The rows come from 5 hidden closed curves, with some noise, and rows from the same curve form a group. Each curve winds through 4 dimensions. The rows are also pushed far along 2 directions, which tell nothing about the answers.
In the rows, zero is written as 128.
Some rows, each with its group after it:
[154 135 128 138 141 193 114 158 133 113]	k761
[191 122  90 178 135 107 121 128 168 114]	k893
[169 141 127 154 132 163 122 150 135 111]	k761
[138 115 131 153 145  77 180 110 112 158]	k293
[ 80 113 140  87 130 110 164 133  71 143]	k761
[104 124 127 117 122 104 171 136  83 146]	k148
[121 144 149  91 144 206  83 146 140 121]	k827
[ 88 137 157 105 127 130 138 112 120 161]	k827
[117 120 151  89 132 193 104 152  95 112]	k148
[139 113 119 132 137 117 136 127 121 125]	k827
[100 116 120 106 126 138 152 146  89 133]	k148
[116 123 137 122 118 121 135 136 101 111]	k761
[182 135 121 164 131 107 138 127 132 139]	k148
[ 92 113 160 129 122  94 162 100 104 138]	k893
[114 141 164 117 137  88 152 105 115 159]	k827
[137 115 121 147 119  82 161 132  98 118]	k893
[116 118 119 123 108 151  93 121 147 110]	k827
[133 155 121 108 112 175  83 149 143 121]	k761
[156 150 140 145 127 101 119 114 150 138]	k827
[138 147 142 139 136 122 138 115 141 158]	k761
[108 112 125 106 130 175 126 158  99 105]	k893
[106 131 134  99 113 199  76 147 135  96]	k293
[124 140 154 131 134 143 130 116 139 146]	k761
[139 132 102 119 142 124 135 144 128 138]	k893
[195 135 107 178 106 131  72 120 187  96]	k148
[114 128 139 123 118 170 100 130 140 106]	k893
[129 151 123 109 110 165  83 143 144 121]	k761
[128 130 146 136 143 118 158 110 127 170]	k293
[118 110 153 149 130 109 165 108 109 134]	k893
[ 79  97 141  98 139 157 136 119 110 133]	k148
[131 133 114 143 120   4 173 100 116 152]	k893
[130 126 123 130 123 120 149 145  99 120]	k893
[108 136 145 113 116 147 109 128 127 118]	k293
[177 136  84 158 110 137 109 157 141 104]	k148
[124 134 152 137 148 114 143 118 136 120]	k293
[117 122 135 124 129 103 154 136  98 116]	k293
[142 118 126 136 145 149 132 132 130 126]	k761
[133 109 114 130 119 136 129 126 117 137]	k293
[131 148 144 108 135 175  90 135 148 125]	k827
[ 88 127 151 102 114 128 125 124 107 124]	k293
[130 134 140 129 140 158 126 118 142 155]	k293
[145 119 118 125 141 175  97 138 151 112]	k827
[ 85 116 169  71 133 176 124 143  73 126]	k148
[153 136 109 142 132 164 124 139 146 149]	k827
[115 107 118 130 131 136 134 119 134 132]	k148

New rows, each followed by its group:
[144 149 144 121 139 135 112 131 137 131]	k827
[112 137 145  89 151 178 130 150 105 144]	k827
[130 146 152 112 141 145 114 128 133 134]	k827
[124 131 145 131 120 133 135 138 107 111]	k761
[104 131 129 101 132  89 175 132  78 167]	k761
[150 126 136 132 138 132 141 135 108 137]	k148
[198 128  89 191  96  69 126 116 145 135]	k293
[ 90 123 120 117 110 137 126 122 134 133]	k148
[163 150 133 131 141 136 112 139 139 129]	k827
[124 111  97 134 113 137 135 135 123 130]	k827
[180 154 122 143 137 133 108 144 146 125]	k827
[161 121 104 172 108  27 149 111 128 113]	k893
[122 142 156 129 134 152 123 119 140 140]	k761
[133 138  96 105 138 156 105 154 140 126]	k893
[195 122  98 207 127  23 156  93 165 134]	k893
[ 92 108 122 121 131 126 154 116 122 150]	k148
[139 116 134 147 136 113 141 115 130 128]	k761
[165 138 121 160 140 142 132 131 149 137]	k893
[193 130 122 208 122  70 157 109 147 130]	k893
[100 126 127  92 133 117 160 140  81 155]	k761
[145 126 100 139 117 131 133 150 117 119]	k148
[122 127 102  88 152 214 102 169 133 119]	k893
[161 121 122 163 131 111 133 121 144 121]	k761
[167 132 109 159 117 106 120 141 134  94]	k293
[121 134 114 104 121 150  95 131 146 135]	k761
[160 146 118 154 135 115 123 117 166 146]	k893
[180 134 109 189 125  41 141  91 173 142]	k893
[121 124 139 135 132  71 176 125  90 130]	k293
[188 152  68 137 126 174  66 166 182  98]	k893
[ 96 124 133  75 123 210  79 159 117  94]	k827
[170 119 100 164 137 123 116 125 166 116]	k893
[ 75 115 130  81 130 129 132 131 104 125]	k893
[ 85 112 132  90 158 119 178 132  85 162]	k893
[148 129 119 139 113 132 112 143 126  94]	k761
[ 91 102 121 105 130 138 156 133  92 141]	k827
[150 128 146 137 118  93 134 126  98 123]	k148
[121 124 119 137 117  24 164 103 114 139]	k893
[148 127 108 131 116 140 106 151 126 100]	k761
[150 122 135 162 135 124 151 121 127 134]	k893
[158 134 140 139 113 107 119 131 110 115]	k148
[111 117 129 111 144 189 113 127 144 144]	k827
[ 92 134 139 113 112 117 150 120 104 159]	k827
[100 133 147 116 118 122 134 121 117 131]	k893
[115 149 121  78 129 224  88 172 122 130]	k761
[152 132 113 158 129 118 142 117 148 162]	k827
[124 145 145 121 126 141 111 118 143 142]	k827
[102 137 132 114 110 144 128 128 121 147]	k827
[126 122 108 121 119 124 109 136 133 103]	k893
[123 113 100 137 103 161 100 127 151 119]	k827
[106 123 157 120 150 127 181 129  83 154]	k761
[ 77 110 173  64 139 184 129 144  65 129]	k148
[104 148 137  89 122 165 112 145 114 139]	k761
[141 118 128 140 143 142 135 130 129 127]	k761
[123 132 144 123 124 163 121 146 112 103]	k761
[132 134  95 103 124 171  77 153 154  99]	k893
[101 123 156 111 125 145 117 112 127 136]	k148
[155 133 139 128 117 141 106 141 113 109]	k148
[ 57 115 157  79 151 151 185 122  78 190]	k827
[134 142 127 134 113 131 113 133 138 117]	k893
[ 73  97 126  92 130 145 161 134  81 148]	k827
[161 119 124 170 132  83 151 112 135 131]	k761
[ 95 106 107 116 111 169 125 133 123 133]	k827
[131 124 107 130 119 124 143 148 105 125]	k148
[111 131 111 107 129 102 129 131 125 132]	k893
[ 95 115 158 110 127 137 125 107 119 137]	k148
[118 125 104  86 154 213 104 168 130 121]	k893
[143 126 108 152 113  69 169 130 101 139]	k148
[123 115  92 118 106 238  56 151 170  96]	k827
[144 143 134 124 141 122 145 136 115 148]	k827
[144 127 113 130 109 153 114 139 124 139]	k293
[127 114 136 129 143 142 139 126 124 129]	k761
[114 109 105 109 127 178 122 151 116 121]	k827
[143 123 142 171 134  43 162  92 139 128]	k293
[123 137  98  90 136 189  85 161 145 114]	k893
[151 137  87 151 100 165  77 139 182 101]	k148
[165 148 115 156 135 117 120 120 168 143]	k893
[151 113 109 154 143  96 152 122 136 133]	k893
[146 149 144 123 141 125 119 130 132 136]	k827
[ 94 127 154 105 153 147 162 122 108 167]	k893
[124 110  97 135 112 135 136 135 121 130]	k827
[110 117 150 132 126 100 146  92 128 159]	k293
[122 112 100 141 103 146 117 124 144 128]	k827
[115 112 108 135 128 128 141 120 138 138]	k148
[168 127  88 152 111 133  84 145 160  81]	k893
[ 80 112 164  93 131 155 124 112 114 138]	k148
[120 132 127 113 143 168 105 127 159 137]	k893
[123 149 126 107 108 155  92 138 141 125]	k761
[ 68  98 121  96 118 164 144 129  99 146]	k827
[124 132 147 126 126 159 128 145 110 108]	k761
[122 145 142 127 118 131 119 114 143 148]	k827
[100 138 141 112 117 145 126 119 128 151]	k827
[131 127 100 156 112 104 137 117 153 139]	k148
[204 126  96 200 118  19 156 107 143 129]	k827
[107 140 126  92 132 132 147 145  91 160]	k761
[182 133  74 191 107 105 113 123 185 119]	k148
